Each cloud of rows lies close to a flat space through zero, with a little noise off it, and is much wider in some directions of that space than in others. After each cloud: how many dimensions does that space have?
In the rows, zero is written as 128.

[[ 95 152 108 124  99 132 122 148 138 129 145 108 103  93 138 123 139  76
   88 140 161 133]
 [122 117 144 157  86 136 150 128 112 128 152 147 162 101 111 111 162 115
  105 142  82  98]
 [115 128 139 132 121 144 134 128 117 106 129 122 113  91 144 112 126  97
   95 139 131 125]
 [124 120 105 114 160 117 137 116 119  92  86 114 117 159 147 165  95 112
  133  99 141 135]
 [129 101 136 120 141 125 143  98  83 105 104 123 137 125 129 148  81 146
  114 111 110 106]
 [131 104 106 108 100 134 130 105 118 130 148 125 152 118 129 105 114 134
  145 121 127 135]
 [159 101 142 116 154 113 150  74 143 121 104 133 137 171 110 131 115 185
  144 109  96 125]
 [124  92 111 108 142 121 159 126 141 121 108  59 134 148 117 138  72  94
  171 132 149 141]
 [146 109 138 118 155 118 115 112 117 150 114 126 127 139 116 130  92 186
  154 130 128 125]
 [121 150 118 123 110 119 130 130 132 122 131 126 128 109 121 120 152 133
   81 115 129 117]
 [122 111 121 128 135 123 138 118 104 117 101 126 140 141 133 150 111 117
  119 117 112 119]
 [137 115 136 125 107 127 149 121 157 144 153 108 147 127 103  97 141 132
  148 145 116 130]
 [120  92 127 132 121 125 155  94 114 127 120 116 114 127 115 141  94 111
  139 142 119 116]
 [130  99 163 147 126 121 167  94  98 116 135 140 123 134  85 173  91 155
  143 135  99  79]
 [122 131  92 119 105 132 108 158 133 145 140 122 138 114 131 116 134 104
  147 131 157 148]
 [151 126 103 140 145 145  58 193  83 162 108 177 179 102 158  87 160 154
  150 132 112 158]
 [133 116 108 136 126 135 103 141  86 136 112 162 149 111 141 122 137 137
  120 126 111 129]
 [146 105 173 169 145 139 133  86 101 135 113 190 110 108 112 123 148 169
  116 155  71 100]
 [134 156 117 136 117 127  82 157 110 159 138 172 147 105 136 105 173 169
   96 122 118 125]
 [150 113 142 130 129 125 152 113 124 121 130 133 151 137 101 128 125 168
  144 118 101 111]
 [121 116 112 127  85 132 120 109 135 169 164 144 116  95 114  96 141 127
  125 155 131 133]
 [125 171 139 138 132 117 130 163 145 112 133 128 129 135 116 144 165 128
  106 114 134 115]
 [130 113 166 142 128 136 138  75 116 124 150 164  99 134 125 144 108 152
  136 142 112 109]
 [126 131 141 131 127 116 163 115 135 105 124 108 119 132 101 150 123 129
  112 119 119 103]
 [144  85 102 112 138 135 139  68 129 116 108 143  93 122 122 122 103 140
  151 128 128 142]
 [115 119 107 116  73 140 130 108 136 138 169 131 143 110 142  97 144  94
  121 136 129 136]
 [146 103 111 116 148 127 144 106 131 106 101 124 115 127 115 123 114 139
  145 120 123 139]]

11

[[ 99 149 107 133 126 139 135 146 115 107 136 142 130  91 160 157 165 108
  141 118 109 141]
 [132 159  27 171 182 213  89 126  83  94 125 110 200  68 186 137 135 132
   82 159 139 116]
 [135 102 178 136 127 137 131 125 145 146 119 137 146 163  83 117 114 139
  101 124 154 112]
 [ 84 152  86 103 144 122 142 122 103 111  93 107 162 193  82  91 145  88
   87 151 149 159]
 [147 123 148 138  43  97 127 150 161 114 159 166 117 129  82 122  97 112
  194 126 122 130]
 [150 138  91 113 124 103 116 104 134 123 127 102 115 143 135  94 102 135
  140 154 123 127]
 [125 151 104 215 119 179 101 124 124 108 139 150 175  55 135 102 214 163
   79 122 137 148]
 [108 150 100 115 152 120 137 102 109 101 130  97 128 150 161 118 164 135
  135 140 116 148]
 [101 139 158 125 142 140 138 118 133 127 110 126 171 169 124 103 135 102
  101 149 148 109]
 [151 125  66  81 146 123 119 127 104 126 123  97 122 155 135 160  35 106
  151 151 129 111]
 [131 142 118 116 100 107 128 138 142 120 135 135 130 135 113 108 102  98
  158 144 125 126]
 [ 69 183  56 137 146 126 122 136 106 119  98 111 137  91 165  92 188  81
   81 154 118 158]
 [108 109 138  75 140  95 153 155 125 174  93 121 100 169  71 128 102  93
   99 110 138 143]
 [113 123 105 114 144 129 137 158 111 153 101 132 123 129  84 130 135 107
   88 107 136 152]
 [126 128 149 158 139 136 127 103 128 118 130 127 144 126 124  96 188 168
   99 123 132 145]
 [ 98 147 177 130  88  80 158 107 150  98 145 137 102 148 121  90 210 141
  169 115 101 168]
 [135 125 154 150 117 109 119  89 141 121 134 118 109 140 144 106 144 164
  133 143 119 119]
 [114 113 138  75 101  68 140 160 140 170 104 136  67 149 105 142  61  72
  149 133 120 116]
 [139  88 158 101 135 114 139 130 128 160 109 124 116 188  70 145  73 130
  110 122 152 116]
 [159 123 136  73 142 105 125 141 148 177 120 114 107 127 118 107  66 110
  144 127 128 111]
 [102 135 101 135 180 180 126 126  95 125  99 117 191 155 115 125 136 114
   57 143 163 127]
 [119 131 125 165 145 181 116 150 120 129 131 148 161  74 156 157 154 124
  100 119 136 113]
 [147 100 140 164 112 131 115 118 131 119 147 139 102 102 168 183 109 164
  148 129 115 101]
 [144 122 125 130 169 143 114 116 129 158 121 108 126 100 154 118 125 152
   94 125 131 116]
 [ 82 141 107  87 154 126 154 157 103 145  90 127 144 167  76 127 133  68
   83 119 148 156]
 [108 136 132 171 104 111 128 101 130  95 138 129 117 133 132 108 188 158
  123 132 120 153]
 [135 132 115 148 149 157 116 114 121 123 124 119 165 128 119 103 136 141
  100 140 148 124]]

9

[[132 108 193 142 127  94 142 116 111 113 100 150  95 137 119 131 111 135
  133 184 132 154]
 [187 204 134  97 131 142  97 142 125 114 108 175 167 110 113 106  97 113
  233 153 132  93]
 [128 127  33 130 154 199 142 106 152 165 139  78 113 119 147 149 168 147
  103  85 140 156]
 [125 100 163  90 144 130 128 153 152 121 128 129 138 122 144 116  97 120
  108 139 140  73]
 [115 120 156  83 170 144  99 120 126  92 128 125  96 169 156 126 143 113
   96  76 123  56]
 [ 95 152 144 173  57 127 125 164  86 105 149 158 140 125  82 114 138 137
  130 141 144 209]
 [ 92 146 126 161  83 134 167 164 116 141 215 111 151  79  94 107 114 161
  136 142 148 169]
 [155 119 122 107 125  99 126 107 164 146 105 149 126 111 158 145 110 130
  113 135 139 135]
 [153 162  93 142 153 109 142 115 136 113 122 123 115 119 163 132 128 117
  118 118 139 117]
 [124 126  78 194  94 142 163  77 110 143  93 120 135 116  82 137 155 134
   82 135  59 184]
 [131 143  89 143 143 140 113 130 156 116 119 118 108  85 170 159 149 128
   80  94 109 102]
 [148 101 168 111 120 104  83 133  99 146 104 134 115 116 146 128 117 128
  217 123 125 120]
 [109 141 142 169 141 113 126 133 182 153 128 128 110 132  74 161 117 160
  113 209 128 168]
 [157 155  70  93 147 180 172 129 104 122 148 102 184 135 135  68 107  96
  150  88 146  79]
 [142 128  64 141 141 171 164 153 129 104 107 103 157  97 167 125 136  99
   77 112 128  97]
 [139 103 108 147 152 114 114  98 153 173  94 108 117 138 121 185 161 140
  157 167  92 160]
 [132 141 110 103 103 116 129 153 137 161 194 118 177  97 137 119 117 137
  186 114 147 126]
 [115 125 165 167 106  84 152 136 101 101 121 145 118 138 115 114 112 123
  106 160 138 159]
 [ 98 117  86 164 128 111 108 117 113 134 134  93  94 138 148 125 154 126
   88  51 118 134]
 [ 96 114 135 109 129 105 128 141 159 155 170 118 142 164 105 102  97 133
  105 120 164 125]
 [ 98 147 123 102  88 124 111 152 155 145 199 145 122 127 132 112 116 158
  112  89 205 181]
 [133 166 124  88 169 160 132 116 165  96 157 136 112 136 155 157 154 132
   90 115 132  87]
 [120 123 179 106 118 102 101 122 130 120 140 150 105 126 137 134 125 137
  136 116 125 112]
 [140 101 141 105 131  72  99 118 152 137 117 134 119 116 184 162 137 120
  126 109 115 101]
 [156 140  95 106 121 133 139 112 120 149 152 107 182  79 145 112 122 113
  175  86  73  60]
 [138 126 178 128 114  76 125 119 162 201 144 139 152 115  51 103  49 160
  215 211 126 140]
 [131 168  81 172 161 103 121 129 177 131 113 125  99 136 135 157 131 134
   86 147 158 160]]

13

[[ 94 136 124 108 138 124 119 121 138 125 131  98 121  90 113 134 122 109
  113 139 157 148]
 [136 118 120 108 134 103 113 117  77 136 138 103 132 124 147 131 110 156
  114 126  94 112]
 [ 80 151 153 150 139 110 118 134 161 128 157  69 137 103 110 149 111 106
  106 138 141 128]
 [ 92 137 134 138 132 130 112  96  78  84 171 118 152 175 140 108 119  89
  107 170 105 112]
 [116 158 144 145 131 132 137 146 198 135 137 124 117  86  84 151 142 128
  133 123 181 154]
 [150 148 108 124  91 135 118  91  78 117 160 157 149 185 123 102 125 101
  142 154 134 108]
 [104 154 115 145 112 106 120 118 146 124 149 132 123 106  96 121 125 111
  130 134 132 136]
 [110 127 158 176 112 120 149 154 156 116 150 153 142 138 129 109 140 133
  161 125 135 134]
 [149 162 116  94 117 126 125 102 144 132 143 139 127 142  98 142 101 146
  116 121 156 123]
 [113 131 126 132 124 129 134 139 162 145 116 125 115  93 111 128 140 103
  141 128 159 151]
 [165 122 127 138  96 125 134 114  91 169 130 129 143 112  93 143 150 161
  142 128 147 107]
 [124 119 147 157 170 126 126 168 169  98 117 120 123 123 150 143 135 155
  112 106  93 131]
 [151 147  89  57 100 135 118  83 108 126 121 158 121 148 120 109 103 125
  131 131 163 132]
 [ 97 146 134 135 136 123 113 152 184 131 132  73 121  83 110 145 134  84
  125 131 180 153]
 [144 124 117 116 118 139 131 108  71 122 137 158 134 165 145 104 131 114
  137 147 113 121]
 [112 145 138 128 129 117 129 129 179 134 127 109 126 107 100 154 109 142
  116 111 144 126]
 [ 86 172 138 105 150 136 118 115 164 111 154  91 122 106  95 155 111  95
   96 152 181 150]
 [149 124 125 110 135 146 133 133 144 136 104 131 120 117 123 142 135 138
  128 115 151 136]
 [125  96 144 161 136 127 147 156 115 138 114 147 122 114 152 115 153 138
  149 120  93 136]
 [138 135 143 155 125 151 144 130 114 165 133 143 124 143 120 134 148  80
  143 151 130 129]
 [104 126 141 165 137 117 125 157 151  99 145 123 132 132 149 110 137 112
  137 131 115 138]
 [118 144 143 141 121 140 132 102 131 100 154 141 156 181 111 133 112 127
  111 144 128 100]
 [117 107 147 145 149 132 148 139 110 136 121 158 117 137 155 117 132 129
  134 129  76 134]
 [134 128 115  80 126 144 125 105 121 171  98 100 114 108 113 148 115  99
  116 134 161 133]
 [ 91 108 131 102 131 129 130 109  95 120 125 110 130 106 134 117 126 125
  122 143 144 142]
 [170 157  81 122  96 140 118 113 129 151 121 152 117 109  83 124 158  96
  145 138 173 140]
 [144 160 126 125 148 127 122 152 167 141 133 131 104 129 133 142 119 104
  125 120 127 144]]

11

[[120 150 122 161 143 110 136 151 139 132 139 133  94 122 144 159 123 127
   91 121 124 120]
 [143 162 153 104 119  98 132  97 130 151 167 111 129 129 133 163  76 141
  160 141  78 145]
 [135 148 139 117 137 121 131 116 146 140 137 124 118 139 136 141 116 150
  156 161  94 139]
 [126 128 139 124 123 144 137 124 114 132 116 127 142 108 129 118 136 121
  130 155 137 120]
 [125 154 130  99 117 150 143 117 105 131 139 143 186 106 132 105 148 121
  171 181 138 150]
 [123 115 148 135 110 146 121 119 114 137 128 118 132  97 125 123 116 121
  116 117 136 100]
 [140 149 175  83 111 118 136  93 120 149 155 119 141 109 111 145  72 144
  161 121  77 144]
 [140 143 122 141 126 121  95 150 190 135 133 115 125 154 159 109 152 133
   99 111 196 143]
 [117  99  71 172 127 111 108 123 109 114 135 110 133 149 155 145 146 106
  128 137 155 112]
 [121 133 137  94 105 150 124  95  99 137 150 132 173 103 113 114 110 136
  185 144  97 131]
 [110  86 127 141 121 119 136 115  92 127 115 123 118 123 144 177 118 137
  122 143 111 115]
 [140 157 114 123 147 134 134 148 150 120 119 139 135 142 127  94 159 119
  134 149 151 143]
 [141  92 156 140 135 135 127 133 148 130  78 110  87 145 132 132 133 145
   98 137 134 108]
 [ 93  44  89 192 146 149 115 147 106 103  87 135  69 131 118 145 154 125
   81  85 121  64]
 [115 140 143 109 110  95 152 117  95 137 146 135 150 113 154 185 107 134
  126 149 123 165]
 [129 134 123 145 134 131 112 138 166 134 122 122 116 150 158 129 152 145
  126 159 151 137]
 [143 139 132 118 120 107 128 127 125 127 142 120 141 129 118 126 111 108
  115  95 144 137]
 [ 88 124  58 154 148 115 124 148 116 108 157 167 122 146 140 159 151 139
  140 109 106 145]
 [127 134 125 109 132 146 137 123 114 122 123 142 153 122 117 105 143 126
  159 156 121 136]
 [140 160 136 145 146 120 119 160 191 138 126 127  96 149 153 125 147 144
   95 131 158 142]
 [124 132 104 138 144 126 142 124 109 119 129 135 126 136 128 137 135 121
  155 161 101 124]
 [158 153 140 108 132  88 129 142 164 128 134 118 124 158 126 129 113 124
  102  90 150 166]
 [132 169 117 112 125  81 127 133 141 130 173 135 142 147 138 154 107 129
  128  98 131 177]
 [144 135 138 122 142  97 146 120 128 131 128 118 104 151 121 159 102 132
  136 136  86 138]
 [123 129 120 127 123 145 134 120 102 124 130 132 150 109 119 113 132 113
  148 142 126 113]
 [111  89 117 140  98 133 110 105  92 128 139 112 147 111 135 142 114 121
  133 117 133 105]
 [148 141 109 115 132 120 109 128 157 122 141 121 144 161 123  97 139 124
  149 116 147 149]]

9

[[104  97 137 121 113 130 111 134 152 130 113  90 125  92 118 129 126 113
  130 140 147 116]
 [126 146 141 151 128 138 157 180 140 126 127 213 132 154 138 111 126 138
  150 141 133 157]
 [122 165 108 113 124  96 154 165 114 114 149 155 201 136 159 131 129 149
  127 152 146 156]
 [120 106 106 114 145 148 138 137 146 170 134 105 152 149 143 107 133 150
  115 126 139 115]
 [121 155 126 160 113  95 116 131  99  91 116 140 109 134 142 121 135 133
  128 134 113 121]
 [133 148 123 113 136 118 116 100  96 111 124  98  98 121 114 127 120 125
  132  80 101 106]
 [120 105 142 126 114 156 147 158 157 119 100 166  70 160 125 107 131 122
  122 118 115 120]
 [ 60 177 171 121 167 135 110 147  89 163 135 136 108 127 105  90 122 129
  136 124 138 133]
 [132 139 144 118 109 136 158 167 140 143 128 146 176  98 132 112 114 133
  136 156 169 142]
 [149 119 130 130 120 109 130 112 145  98 160 117 139 125  87 106  98 114
  112 120 126 100]
 [109 125 160 122 171 151 120 156 134 133 109 122 112 130 122 135 126 163
  133 115 122 156]
 [124 159 112 166 118 108 126 149  90 111 138 141 165 127 163 133 121 175
  101 158 161 177]
 [136 170 131 115 128 125 132 112 116 119 143 172 102 149 124 136 126 137
  107 107 112 120]
 [ 91 169 127 112 148 133 127 143 137 114 108 164 121 137 133 139 129 173
   88 108 140 136]
 [154 120 147 156 150 119 177 137 135 136  76 144 102 105 122 124 139 116
  157 135 130 123]
 [153 146 131 107 155 105 184 136 134 137 138 142 121 146 124 129 123 134
   97 164 134 122]
 [119 146 104 128 147 144 126 141 122 130 145 124 126 144 105 109 107 167
  120 119 124 140]
 [153 162 134 100 137 136 149 116 135 150 143 155 104 136 125 147 129 118
  123 152 122 121]
 [131 155 142 112 156  92 143 112 128 134 160 134 129 134 138 140 125  91
  133 138 130 107]
 [134 118 146 145 134 126 153 148 121 123 119 127 118 124 132 125 117 113
  120 158 155 155]
 [135 108 138 112 139 128 148 141 117 136 121 133 121 143 129 134 127 150
  123  94 113 144]
 [116 120 116 145 155 155 146 139 165 133  96 117 120 133 161 114 131  86
  128 156 177 117]
 [152 109 137 164 104  72 138 115 136  88 121 114 130  83  93 118 114 105
  151 131 122  97]
 [128 135 126 131 135 119 159 137 117 110  98 143 148 137 125 113 139 123
  104 138 138 138]
 [121  97 134 148 129 166 124 129 150 148 119 141  99 120 120 141 116 137
  115 112 155 153]
 [157 101 144 133 113 128 103 121 156 140 151 128 188 142 172 138 160 110
  162 179 111 119]
 [117 133  83 115 129 145 129 138 146 145 149 153 133 143 108 137 124 149
  136 132 123 140]]

17

[[134 106 131 117 120 138 126 146 131 128 102 140 138 129 119 136 132 136
  144 119 122 157]
 [123 135 125 129 136 129 125 134 125 129 129 136 124 124 128 128 131 122
  125 127 127 117]
 [122 143 121 139 134 120 126 122 121 126 143 124 121 122 140 128 124 114
  116 137 127 102]
 [138 102 143  95 115 126 157 107 156 132 127  93 136 146  99 134 114 174
  154 114 130 198]
 [137 119 129 135 129 148 107 166 113 132  92 168 136 122 138 131 149 106
  132 121 117 118]
 [148  95 144 100 108 128 148 129 152 134 106 113 141 149  97 135 122 166
  161 109 120 205]
 [115 149 123 135 135 114 131 107 121 126 154 110 116 122 138 119 126 122
  112 144 139  97]
 [133 110 135 111 119 122 147 114 144 125 136 100 134 137 108 131 118 159
  143 121 136 167]
 [131 126 129 125 126 133 127 133 128 127 127 130 134 131 126 130 131 130
  134 124 126 135]
 [140 107 132 124 122 140 116 154 127 133  92 156 140 129 123 136 140 120
  142 113 115 146]
 [136 116 128 129 125 140 118 151 122 132 106 156 131 128 131 128 136 118
  135 123 124 132]
 [116 134 125 115 132 109 154  86 142 124 163  79 120 132 112 125 110 158
  129 135 137 143]
 [107 180 109 165 154 117 104 121  98 123 159 146 106 111 164 108 138  81
   83 155 135  26]
 [123 119 138 103 125 105 171  75 161 125 163  61 125 141  98 124  98 181
  140 123 146 183]
 [133 113 141 106 116 119 157 104 153 130 134  90 132 143 101 129 110 165
  146 120 137 185]
 [135 122 127 138 126 143 110 162 119 131 101 158 135 126 138 131 141 110
  130 123 120 116]
 [134 117 128 125 122 135 130 138 130 125 112 134 133 130 129 133 135 132
  138 126 129 146]
 [118 156 119 145 138 127 113 134 111 125 134 145 118 116 147 119 137  99
  105 140 129  73]
 [134 120 129 122 123 132 130 131 141 128 115 120 133 134 121 128 126 140
  142 120 124 152]
 [124 144 113 155 142 138  96 148 104 128 114 170 120 116 154 123 148  87
  109 139 122  68]
 [136 112 138 113 123 127 142 121 147 130 121 115 141 134 108 131 123 146
  145 116 130 170]
 [127 131 123 138 129 139 116 148 118 130 119 147 132 127 136 131 142 114
  122 131 127 112]
 [149  92 143 103 107 138 142 143 150 132  98 128 147 141 106 141 127 157
  163 101 119 200]
 [127 121 134 112 123 116 151 102 146 124 143  94 130 134 111 127 113 160
  138 123 132 164]
 [131 121 128 132 124 136 117 151 128 129 106 152 131 128 134 130 135 122
  134 124 123 126]
 [133 111 134 116 118 134 131 134 136 127 119 127 132 134 117 131 128 141
  139 119 130 154]
 [117 149 120 151 140 126 112 132 115 127 137 143 117 119 145 122 134 105
  109 145 127  83]]

2
